The rows of a group lie close to one hidden flat surface of 11 dimensions, which may be shifted away from zero. Surfaces can cross.
Some rows, each with its group after it:
[ -3   8  18  10   1 -15  -3  14  11  13 -10 -11 -21  -1 -12 -12   6   7] -> (0)
[ 14   1   5  19   0 -11 -23   1  15  -7 -15 -25  -9  21   9   5  13   5] -> (1)
[ -9  -7  -6   0   0  28 -13 -17  -4   0  16  -4  -5   6 -12  23  33 -23] -> (1)
[-23   4  10   3  -8 -17   6   7   8  -5  -7  -5  11  -7 -46 -18   0  17] -> (2)
[ -5  -8  16  -1  15  -3 -20   3   4 -20  -2  -9  14   5  12  14  15  -1] -> (0)
[-30  11   2  -2   2   6  12   4  14 -15  20   9   4   8 -15 -28  -1   8] -> (3)
[ -1 -21  -6  -4  -1  13  10  -5 -22   0  15  12  -7 -15 -12  -7  -5  -2] -> (2)
[  7  22  -2   7  -6  -9  -5 -20  22  18 -11 -18  -8 -21 -24  10  -6   8] -> (3)
[ 30  24 -24 -20  -5 -12  30  -5   1  -3 -21  27  18   6   7   7 -12   1] -> (2)
[-14   6 -12   0   4  16 -20   4  -1  -9  14 -23   7  17  13  30 -23 -14] -> (1)
[  2 -14  -7 -14 -16   2  14 -15 -11  -4 -12  -1 -30   2  -4  19  13 -19] -> (3)
[  6  12 -10  13   6   7   9 -11   2 -13  19 -13   5  31  -6   2   5   5] -> (1)
[ -1   6   3   1  10  16  -9  -7  15  -6  -3 -18 -14  30   6  17  11 -21] -> (1)
[  9   9  -4   2 -24 -32  35 -13 -11   0 -14  -3   6   7  -7   1  -5  17] -> (0)
[ -7  21  22 -19  17  -7  22   2  18  -7  -4   2  -5  25  26   7   5 -12] -> (3)
[ -3 -10  -7  23  -7   8  -4 -22  -1  17  10 -15  15  -7  -4  -7   0   3] -> (0)
[ 11 -12  -7 -22  -3   1   8  -5   8 -12 -22  15 -24   0  16  -3  -4 -14] -> (0)
[-21   4   7 -29   9   7   6   6   1  -5   2  13   4  -8  10  15  -9 -17] -> (3)
[-28  20  11 -15  12  10   4  -3  20 -19   2  -5   8  16 -32  15  23 -16] -> (2)
[ -3 -12  15   4  19  -1   4 -10  12   7 -21 -22  23  10   2  -2 -20 -10] -> (1)
[ -5  18   9  -8  12   9  17  28  -6   9   9   8 -25  17 -20  -1  -1  -9] -> (2)
[-24   5   8  -5   5   3   4 -16   9  -5  12   7  38   4  16   1  18  -6] -> (1)
[ 19   9 -27   9   5  28  11 -17  13  18  15   0 -15   4  13 -15 -26  -7] -> (1)
[ 17  13  -3  26  -2  -5   5  10 -19  -6  29   2  -2  18  -3  -9  19  25] -> (2)
[-21  -8  25   3  15   3 -10  16  -6  -3  19   3   6  -4  16  -8  12   2] -> (1)
[ -2  -1   0 -17 -10 -21  10   8 -16 -17  -4  12  10  -1  27  12 -14   8] -> (2)
[  6  -4  -9  -1 -26 -22  -6 -15  10  -9 -23   0  -3  -3  29  -2   7   6] -> (0)
[ -8  16 -17  12 -16  11  -7 -10  28  25  -4  -5   1   7   0 -18   1 -11] -> (3)
[ -3   5  -6   8 -23 -12  11 -10  -8  -6  12   3 -14   7  12  -2  13  10] -> (2)
[  5  -1 -18   4  -2  23  -7 -17  18  -2   1  -2 -22   5 -15  -7  11  -9] -> (1)
[  1  21  -9  13  -6   7 -13  14   1   4  24   7 -16   2  -7  -8  10  11] -> (0)
[  6   1   5  14   5   0   1   7 -26   7  10 -29 -17   9 -29  32 -14   4] -> (3)
[ 12  -3  -3  10   7   0  -4  -4   1   4  -1   6  28  -2   2 -13   4   8] -> (3)
[-15   6 -17  -9 -13  18  -4   6 -12  -7  22  10 -13  10   2  18  10 -13] -> (1)
[ 22  -2  10  -9  29   2  -3  -7   8   3 -12   3   1 -33 -32   8  -6   4] -> (3)
[ -9  18  11 -19  13  -9  24  10   9  -2  -2  23  35   1  13  -9  -7   1] -> (2)
[  4   4   4  18  -4 -11 -37  11  18   1  -8   8  14 -22 -15 -26  26  22] -> (2)
[  3  16  17 -18   9  -8  -7 -12  31   1 -29   2  11  -2   0  20  34 -17] -> (0)
[ -1  -9   7   8  -2  -3 -35   2 -12   8  -4 -18  14  -5  18  36  13 -10] -> (2)
[-10  -9   0  -9   2   7 -27  18  -2 -14   3  16  20  -3  22   2   9  -4] -> (3)
[ 31  -3  -4   9   0  -2   2  -8 -11  15 -12 -12  -7   1  -6  17  -1  -2] -> (3)
[ 12  19  -1   6   8  18   2   3   6  19  19  19  -7   7   9 -12  26  -6] -> (2)
[  0  -6  -1  -9 -11  -3  19  -6 -21  11  -3  22  27  -7  -6   4  22  -8] -> (1)
[ 22  -5  -4  20  -6 -10 -13  -7 -17  17  -7  -9  31 -13  -6   8   1  14] -> (2)
[  8 -11 -13   3 -15  -9  -6   8 -22  -7   0  14   6 -19 -11  -3  -4  18] -> (3)
[ -3  21  14  16   6  -8  -3  23 -13  22  13 -10  10   1 -15   5  -6  12] -> (0)
[ 24  -3   0  -7   1 -11  -8 -22   1   6 -32  -8  32  -9   3  37  14 -11] -> (0)
[  3  -3 -10  29 -16   2 -18   9 -18   4  19 -20 -22  12   6   6  -3  11] -> (0)
[ 33 -11  -5   1  12 -11  -4   9 -18  -3 -15  11  27 -16  -2   5 -14  16] -> (2)
[  6 -10   1   7  18  23   4  10 -10  21  11  -4 -24   6   9  -8 -18 -15] -> (0)
[-13  -2  14  -4  -8  -9  34 -19   9  11 -13   2   1  12   7 -16  16 -11] -> (1)
[ 10 -28   0  -8  15  25 -10  -1   5  17 -21   5 -15  -9  -9  -8   1 -28] -> (3)
[ 19 -17   1  10   5   1  -4 -16 -10   5 -17 -23  -7   1 -31  22  11  -7] -> (0)
[-28  -3  -8 -17 -13  13  -3 -19   5   4   1  -1  14 -16  -4  21   3 -20] -> (3)
[ 11  16 -10   1 -13  -8 -30  20  11 -16   0  10 -28   5  21   1  20   8] -> (0)
[ -7 -16  18   0   0  -4  -9  -9  11  16 -17   5   6 -15  10 -11  28 -10] -> (1)

New rows. What belongs after each?
[  4  21 -13  -8 -15   1  16  -1   9  11  -4  16 -16   3 -12  -8   8  -5] -> (2)
[ -3  20 -26 -17  -6  15  28 -23  13  -9   5   9  16  24   0   9  -4 -19] -> (1)
[ 33  -2 -26   4 -10   8 -14 -24   6  13 -12   4   8  -6  22  13  12 -12] -> (0)
[ 35  20 -15  -6  25  15   0  11   9  -5  -9   5   8  31  19  11 -16 -10] -> (1)
[ 28 -25   2   0   8   4   8  -6 -17   8 -13 -10 -35   3   7  11  -1 -12] -> (2)
[-13  -1  15  -1  -9  -8  21 -27  13   1   2  -4  -5  13  38  -7  25  -9] -> (2)
[ 11   9 -11   8   5   9  -3  11 -10  -9  20  13  -3   1 -24  -8  13  13] -> (2)
[ 13 -12   0   7  11  -1  -8  -3  -9   4  -7   6  36 -24 -23  -6  -3  13] -> (2)
[-17  13  -8  18 -20  -2   6 -15  -3  25  16 -15  18  -3   0   5  -2   2] -> (0)
[-11  14 -15  -7  -9  24   0  -6  -1 -10  28   4 -25  13  -4  19  15 -16] -> (0)
[ -7 -29   1   6  -5   2 -28  16  -9  11 -19  -3  11 -10  10  -7  -7  -7] -> (3)
[ 21 -11   3   3   3  -4   7  -3 -15   8 -15  13  24  -4 -14   0  23  -3] -> (1)
[ 16   0  -6   9  -4  14   2 -17  12  23  -6   1 -36   1 -11  -9  27 -20] -> (2)
[-27 -14  20  -7   1 -11  19  -6 -12 -14   9  -4  15  -1   5  -4  -4   7] -> (2)
[  7   7  11  20  -4 -20 -20  -6  21  18 -21 -24  23   2  18   1   4   2] -> (3)
[ -2  -6  -9 -17  -4   2  23 -11 -15 -11  15  23   8  -5  26   2  -4  -2] -> (2)
[ 12   6  -7  12 -13  -2  -4 -11  32   4 -16   4 -13   6   3 -34  19   6] -> (3)
[-10  12 -24  -4 -31   7  20 -22   5  22   8  20  -1 -14  -8 -13  11  -8] -> (2)
[-20  -8  18 -15   8   4   7 -31  12 -12  -3 -12  17   2   2  26  26 -22] -> (3)
[ 22 -22  10  21   0  -1  19 -27   6  29  -3   5 -20  -9  21 -39  18   0] -> (2)
[ 25   0  -7  24  20  28  13 -26   8  15  10  -9  21  31 -10 -12  16 -15] -> (3)
[-15   2 -29   3 -29  19  -2 -30  18   6   3  12  14  -2   1 -14  21 -15] -> (3)
[-36  -7  -3  -9  -4  16   0   1 -10 -12  20   0  12  11  -1  11   5 -15] -> (3)
[ 32  -5  11  14  20  -1 -12   2  12  20 -21  -5  -1  -7  -2 -12   5   4] -> (0)
[-18 -15  -3  -3  -4  16 -11   9 -26  13  15  -6  -1  -6  -1  27  -9 -18] -> (1)
[ 30 -11  12  14  25   5   2  10  -4   1   4   5 -24   5  -2 -24  12   7] -> (2)
[  2  13   6 -12   8   0  13   9  -3  21   5  26  22  -4  33  -6  -7  -7] -> (2)
[ 17  -7  15   8   6 -18  13   3 -11   3 -15 -16   0  15  11   5 -11   5] -> (0)
[  3  20  -5   1   1 -14  18   9  16 -31   1   1   0  35   1 -22  -9  20] -> (1)
[ 31 -10 -10  11   1  -4   1 -16   4   2 -11   0   8  13  49  -9  -4  -2] -> (0)
[ -7  12  -7 -14  11   8  18  10   6 -17   1  -1  -6  31  -2   8 -22 -12] -> (1)
[ -1 -29  19 -16  19  10  -2   4 -14  -5 -15  -2 -22  -5  -7  23   7 -24] -> (3)
[ -6  15 -23 -10 -18  16 -28   7   3  -6  18  25  -5  -9  24  10  19  -7] -> (1)
[ -1  -2   0  -1  -7 -13 -24  -4  15  14 -21   2  26 -36   4  -3  -7   7] -> (3)
[ -7 -43   4   4  -4  -4  -2 -16  -6 -29  -7  -7   7  -3  20 -21 -14  10] -> (0)
[ -3  30   1   7  -7   2   7   1  12   7   6  -9 -17  28 -14   7  28  -8] -> (2)
[ 14   9   2  12   8   3 -32  26   0  22  -7  -3   3  -6 -16  10  12  -2] -> (2)
[ 20  -6 -28   7  -9  19 -23 -25  11  11 -12   0  14 -12 -10   7  10 -10] -> (1)
[-20   8  20  -8  11   2  22 -14  14   8  10  12  37   2  25 -14  13  -7] -> (2)
[ 13 -26  15   7  15  -2  12   7 -28 -13  -3 -11 -13  15 -16   6   6   3] -> (3)
[  5   5  -7  20  -3   5  -3 -18  15  21  -2 -15  15  -3 -19 -11   0   4] -> (3)
[ -4   5  -2   7  -1  -3  -6  -5  24 -10 -11 -21  -6  19   5  -6 -12   0] -> (1)
[  9   9  10  -2   0 -16  28 -13  10   8 -11   6  12   9  21 -13   5   2] -> (2)
[ -1   4   1  16   4  15  -2   3  11   5  19   1 -28   9   1 -31   3   4] -> (0)
[ 28  -3 -24  20  -4  19 -19  -7 -20  28  11  -4  13 -12  -7  18  -4   0] -> (0)
[  9  19  -3  -9   2   2  13   4  -4  12  -3   5  -9   2 -25  19   8  -8] -> (0)
[-24  -3   9 -24 -20 -19  29 -21  11  -8 -19   0 -19 -12  -7   3   1  -8] -> (3)
[  9  26  -1  -4 -13 -20  21 -31  31  17 -22  -7   1   2  16   2   8  -5] -> (3)
[ -9 -18   3  -2  17  27 -20   0  10  20   0 -13 -18 -11   9   0 -24 -23] -> (1)
[ 26   4 -18   9  -8 -11   9 -28  -2 -18   3  10  31  -2  -1  -3  16  23] -> (2)
[ -3  -9   2   3 -10 -16 -32  -6  -3  -5  -9  -9  20 -30  -3  23  10  12] -> (3)
[  5 -12  28   2  12 -20  -1   8  -5  -6 -20 -16 -11   3   1   7   1   4] -> (3)
[ 12 -31  -2  11   5   6 -13  -5 -18 -18  -3 -16  -9   6  -3  13  -1   2] -> (0)
[  2   1 -17 -14 -20   2  -5  -8 -13  -9   4   4 -33 -11 -14  34  12  -7] -> (3)
[  8   1  -8   2  -5   2  -5   2   6   8  -8  -3  -4   1  15  -2 -11  -3] -> (1)
[ 17  -3 -18   2   4  27  18 -39  -1  22   4  -4  12   5  -1  13   6 -24] -> (0)
[  2  -2  -6  -2   4   3 -31  -3   1  -5   1   4  19 -29 -11  18   7   5] -> (3)
[ 26 -14   2  18  -1 -12  -2  12 -32   0  -4 -21 -10  14  -8  20 -12  11] -> (0)
[  7 -36  23   7  17  -1   1  -6  -8  -5   4   2 -13 -10  16 -23   7   9] -> (2)
